The rows of a group lie close to one hidden flat surface of 11 dimensions, which may be shifted away from zero. Surfaces can cross.
In the rows, 128 means zero.
Known rows, each followed by its group:
[114 192 128  59 173  91 146 134  91 115 154 140 116 128 152 151 168 139]  bupo
[134 150 114  87  66  84 133  68  78 115  98 150 142 156 161 125 102 139]  rami
[141 134 133 119 148 149 146 114 149 103  69 128 153 142 139 145 113 162]  Diza
[100  95 132 138 163  86 136 123 127 140 140 135 112 113 161 119 164 109]  rezu
[ 90 143  98 146 102 130 135 126 169 134 160  98  80 173 121  90  81  94]  Kome
[119 121 160  95 194 137  91 137 169 157 123 172 134 120 117 114 103 114]  rezu
[207 122 119 121  89 172 157 139 119 111 115 166 150 102  98 156 114 144]  bupo
[161  87 137 164  97 116  93  97 140 138 122 164 116 167 113  91  64 109]  rami
[146  89 103 123 170 137 155 124  94 129 154 142 117  42 167 116 165 114]  Diza
[127  76 139 184  89  93 163 161 170 119 154 109 169 111 113 137 118 127]  rami
[ 99 107 128 174 154 122 105 138 137 153 106 118 142  99 122 125 126 144]  Diza
[ 63 127  90 106 139  95 117 143  92 149 141 140 109  54 152  99 141 111]  rezu
[140  95 187 147 100 162 120 169 130  71  81  85 149 222 112 142 108 152]  Kome
[ 83 118 120 132 140 131 118 144 167 194  93 117 136  66 100 132 177 102]  Diza
[156  83 126 128 143 151 139 111 112 133 104 168 191  82 157 140  83 166]  Diza
[141 110 129 147 119 183 144 171 134  75 129  98  97 121 111 125 171 110]  Diza
[ 96 136  83 161 131 176 116 156  64 132 113  53 107  70 143 122 163 154]  bupo
[131  97 167  44 108 117  99 132  67 106 151 126 130 142 155  96 119  94]  Diza
[ 94  82 130 131 134 214 167 143 191 134  61  82 143 124 128 133 140 107]  Kome
[138 127 155  22 144 103 107  98  88 140 132 148 108 156 161 104 123  84]  Diza
[102 141  95 175 181 126 114 132 164 197  53 124  78 102  97 120 155 115]  Diza
[192 105 110 168 130 141  99 141  73 147 124 149  87 134 116 110  76 131]  Diza
[126  83 121 163  99 126 162 113 195 104 111 167  99 134 115 100 137  75]  Kome
[138 167 145  87 174 149  82 139 178 144 141 146 139  67  83 124 135 130]  rezu
[ 92 149 159  77 124 127 150 140 132  60 111 105  93 206 148 127 162 109]  Kome
[126 120 118 121 132 135 121 154 118 132 153 129 145  64 123 124 130 133]  rezu
[125  80 191 123 176  83 112 126 150 154  33  98 141 187 139 140 144 133]  Kome
[142 109 152 114 134 108 118 121 221 112 145 141 179  63 109 114 101 134]  rezu
[ 91 127 118 135 151 139 120 148  79 123 182 188 115 142 145 124 113 125]  rezu
[ 95 146 147 156 120  55 136 154 138 130 152  33 163 140 131 153 155 163]  rami
[140  95 142 213 124 126  80 137 120 134 102 110 113 131  95 124 165 134]  Kome
[137 136 143  98 135 151 168 144 155 101  98 105 158 104 127 160 171 144]  rami
[159 143 115 127 130 144 100 152  88 171 148  95  97  95  98 127 150 117]  bupo
[165 170 125 118 148 137 113 143 147 146 177 156 105 126  86 128  97 121]  Kome
[164 171 120  78 120 147 156 154  55 101 121  78 128 143 152 157 113 167]  bupo
[138  90 164 141 117 163 136 145 118 108  42  92 167 163 132 157 136 157]  Kome
[106  85 160 140 144  94 141 110 197 146 121  92 154 125 140 127 157 108]  rami
[114  98 133 121  86 125 150 105 160 127 118 148 171 107 131 131 143 112]  rami
[152 128 144 137 121 153 108 141  91 104  99 187 157 147 117 155 111 167]  Kome
[127 135 155 135 124 197 104 182 115 136 186 175 164 166  87 163  91 141]  rezu
[109 100 139  34 153 101 126 135 137 157  80 131 147 109 159 100  55 114]  rezu
[177 107 120 106 105 222 155 163 124 104 112 119 107  86  97 130 165  95]  bupo
[154  91  98 149 143  84 149  91 103 137 151 150 116  67 166 110 159 115]  bupo
[167 139 130 146  99  93 163 121 111 170 118  89 140 142 115 176 174 130]  rezu
[116 120  85 150 148 150 171 126 127 105 121 151 121  82 159 124 134 138]  Diza
[170 147 106 140  49 130 163 123 105  86 159  84 127 160 131 139 103 143]  Kome
[116 101 158 194 137 133  65 151 110 129  92 120 114 179 104 118 114 150]  Kome
[191 126 119 120 146  99 135 125  52 133 123 101 115 122 157 135 105 161]  bupo
[123 152 130 103 136 124 142 123 119 186 123 158 137 164 118 168 129 123]  rezu
[131 112 116 159  92 114 115 114 105 111 181 166 138 116 133 110 101 129]  rami
[143 159 141 101 182 153  86  89 144 119 129 147  85 166 133  94 103 117]  rami
[227 140 126  94 118 180 122 157  87 166 117 147 132 107  83 153  87 138]  bupo
[188  90 137 142 176 122  87 139  85 156 118 170  82 136 119 101  86 115]  bupo
[105 101 105 150 148 132  99 147  70 169 129  52  82 114 144  95 125 117]  bupo
[140 124 115 129 158 140 148 114  99 144 113  46 112 100 169 126 162 140]  Kome
[132  96 123 202 125 150  83 136 148 140  94 182  91 149  81  97  94 111]  Kome
[115 137 120 144  90 134 122 154 112 111 205 114 103 136 115 117 135 103]  Diza
[127 153 142 103 190 137 126 112 130  95  79 115 114 146 157 130 144 159]  Diza
[168 133  97 111 108 163 149 123 102 109 114 124  74  86 120 115 178  94]  bupo
[197 132 164 121 114 136 149 173  93  71 142  43 137 150 120 162 166 156]  bupo
[174 144 117 103  93 147 113 100  84 116 103 142 115 107 118 121 160 121]  rami
[ 92 116 122  79 140 148 105 169 120 108 116 161 110 107 127  90  90 110]  rezu
[108  68 178 178 125 105  89 161 112 137  48 113 180 134 116 147 149 164]  rami
[180 130 146  98 151 147 124 151  98 142 132  83 141  81 117 147 164 139]  rezu
[129 133 140 101  33 113 167 104 109  77 113  96 197 148 149 162 151 150]  rami
[173 182 134  49 178 145 110 122 104 163 112 146 115 121 113 145 124 134]  rezu
[122 136 128 119 142  92 169  87 137 116 170 115 173 121 184 147 126 157]  Diza
[121 174  79 114  75 156 162 126  97  92 125 109 110  97 132 136 168 136]  bupo
[ 83 117 179 106 139 165 138 158 178  49 128 110 129 160 130 122 186 106]  rami
[112 138 158  94 172 162 106  69 164 120 135 141 155 145 160 119 133 134]  rami

New rows, each followed by its group:
[118 101 121 141 157 132 112 111 134 132 144 191 121  95 138 102 124 111]  rami
[114 161 147 131 178 139 105 135 146  97 166 123 122 174 132 121  91 150]  rami
[195 119 128 104 140 157 160 129 171 137 138 133 123 138 114 131  73 119]  Kome
[104 140 145 103 146 180 145 151 135 102 137 166 170 101 131 162 163 137]  Kome
[104 130 173 149 169 170  83 176 114 102 144 130 149 138 109 149 166 156]  Kome
[151 114  93  83  99 167 161 130 129 207  80  88 124  77 114 132 126  92]  bupo
[127 128 150 152 125 175  98 169 142 121  84  78  90 188  89 119 121 120]  Kome
[137 174 109 144 148 114 133 112 102 102  29 164 146 117 132 169 148 204]  bupo
[176 185  94 118 111 116 145 136 144 168 117 115 126  95  85 150 104 143]  rami
[137 166 157  79 129 109 154 157 129 126 103 106 177 156 120 184 122 168]  bupo
[144 146 126 154 174 112  88 129  77 117  74  72 112 124 147 127 133 190]  Diza
[ 96 141 131  47 144 133 116 143 156 155 130 148 161  74 128 114  90 121]  rezu
[185 172 134  61  82 151 167 134 139 115 126 103 155 127  99 171 145 135]  rezu
[ 69 132 160 137 181 167 101 170 170 163 128  74 145 107 107 145 191 128]  Kome
[190 133 138 175  86 127 106 138 138 118 126 137 132 152  75 135  87 149]  rezu
[118  90 124 136 123 129 136 169 121 104  83 180 108 109 114 120 141 111]  rami
[135 117 136  73  78 155 169 133 161  95  56 114 132 153 119 131 129 107]  Diza
[ 91 119 130 144  96  87 130 140 181 121  98 116 103 134 103 106 158  94]  rezu
[151 147 119 148  84 130 144 130 157 141 135  60 120 122  97 136 159 114]  Kome
[117 185 123 119  76 138 112 142 151  88 146 147  95 216  90 112  54 123]  rami
[120 152 147 126 101 123 123 134 117  89 136 199 164 135 106 163 162 148]  Kome
[172 139  99 143  84  71 124 104  84 159 157 117 113 121 128 122 104 129]  bupo
[108 113 100 119 136 114 114 109 102 183 116 168 153  75 148 117  90 136]  Diza
[109 144 136 139 134 155  97 155 137 125  98 154 136 138  96 137 116 147]  rami
[190  95 148 133 189  89 133 115 100 105 156 105  93 144 168 113 118 130]  Kome
[141 154 135 124 196 125  85 143  82 119 166 127  81 148 138 113 121 139]  Kome
[184 145 133  57 131 149 167 119 143  89 123 146 137 101 132 139 137 125]  rezu
[108 107 194 100 155 150  79 189 161 122 135  98 137 157 100 112 108 112]  rezu
[ 83 160 131 169 132 115 107 139 161 145 106  65 154 121 107 146 154 165]  Diza
[176 142 143  73 135 102 144 136  88 107 121  83  64 154 138 123 162 104]  bupo
[ 86 113 116 138 155 154 136 150 124  89 155 130 120  83 149 114 166 125]  Diza
[ 97 115 129 101 131 130  94 143  68 108 126 127 146  91 158 108 125 145]  Diza
[112 115 136  91 135 149 125 178  54  96 163 119 109 148 155 121 111 123]  rezu
[ 79 178 133 124 130  68  79 111 108 147 131  96 128 173 140 119 100 158]  Diza
[ 90 104 155 154 135 176 136 163 181 115 176 119 171 129 117 139 122 127]  Kome
[124 179 122 117  79 148 132 138  95  59 173 124 152 159 131 144 110 168]  rami
[114 174 125 104 105 135 139 121 126  83  93  99 163 145 142 151 114 182]  Diza
[139 107 153 114 129 137 159 121 152 151  75 142 216 107 133 182 135 161]  Kome
[137 126 147 158 190  86  84 137 114 178 106 151 144 117 115 143 115 165]  bupo
[233 172 130  77 124 129 150 135  63  89 139 127 104 129 127 152 146 148]  bupo
[101 150 153 125 171 131  89 144 150 189 105 156 110 161  91 142 148 107]  rezu
[128 135 153  70 126 125 113 120 151 176  44  90 135 127 105 139 162 110]  Diza
[ 63 170 145 107 123 128  61 190 122 150 166  93 111 142  83 112 127 120]  rezu
[ 85  78 159 149  67 112 121 103 137 108 118 150 198 140 143 130 129 134]  rami
[152 130 129  78 159 205 143 166 100 129 106 146 124  76 110 149 173 117]  rezu
[183 102 151 163 137 143  76 165 113 142 132  92  61 124  73 104 181  86]  bupo
[180 180  88 204 118 160 155 137 157 133 144 101  93 140  83 158 133 151]  Diza
[ 80 163 137 154 127 137 137 212 162  99 159  98 156 120  87 166 149 165]  rami
[143  85 146 120 113 203 151 171 134  91 114 194 143 162 111 141  85 117]  rezu
[110 160 153 128 127 169  90 168 146 107 111 146 100 186  80 127 120 118]  Kome
[136  94 157 162 154  97 144 120 164 115 201  74 177 120 160 135 132 148]  rami
[124 130 147  99 140 108 101 141  73 120 146  57  98 106 140 115 193 116]  Diza
[119  83 129 142 161 145 115 138 135 164 157 157 133  75 128 115 139  98]  Diza
[196 139 136 129 107 189 141 126 133  73 166 131 156 129 118 143  99 155]  rami
[ 81 122 127  48  84 101 119 159 163 165  86  78 163  87 119 107  84 113]  rezu
[ 97 101 144 110 151 153 143 125 125 161  26  50 154 157 164 144 117 151]  Kome
[ 93 158 107  89 109 116 123 139 151  85 188 150 142  82 125  99 104 125]  rezu
[123 113 158  92 124 161 121 157 189  99 159 150 185  97 111 120  77 129]  rezu
[130 118 148 105 145 113 136 122 190 184  83 135 158 181 118 137  43 135]  Kome
[ 75  89 163 146 119 179 149 166 225 137 132  83 191 148 105 146 118 117]  Kome
[129 133 153 177  82 143 129 157 126 139 179 153 161 202  92 166  97 142]  rezu
[127  96 162 181 114 122 117 146 109  86 133  60 117 172 137 123 156 143]  Kome
[146 167  94 139  88 134  96 159  94 171  95  87  61 119  69 116 145 107]  Diza
[155 166 104 110 163  86  95 102 105 120 158 175 105  92 138  99  96 144]  rezu
[109  96 155 158 139 123 109 124 146 156  72 174 174 134 113 151 124 148]  Kome
[158 173 143 133 217 137 131 103 131 116 163 100 139 111 155 159 179 172]  Diza
[159 147 158 120 144 123 114 124 161 132 155 139 147 145 103 143 123 135]  rezu
[148 131 162  65 103 162 148 165 156  98 153  81 168 107 113 145 145 120]  rezu
[161 114 116 163  99 103 113 108 121 141  92 150 105 182 121 109  54 135]  Kome
[109  79 181 155 162 136  85  99 144  67 204 127 125 174 171  80 132 112]  rami
[122 136 126 109 133 101 118  62 153 162 136 140 129 115 144 112 136 105]  rami
[ 50 152 115 130 116 160 126 143 131 134 135  69 134 146 141 130 137 138]  Kome
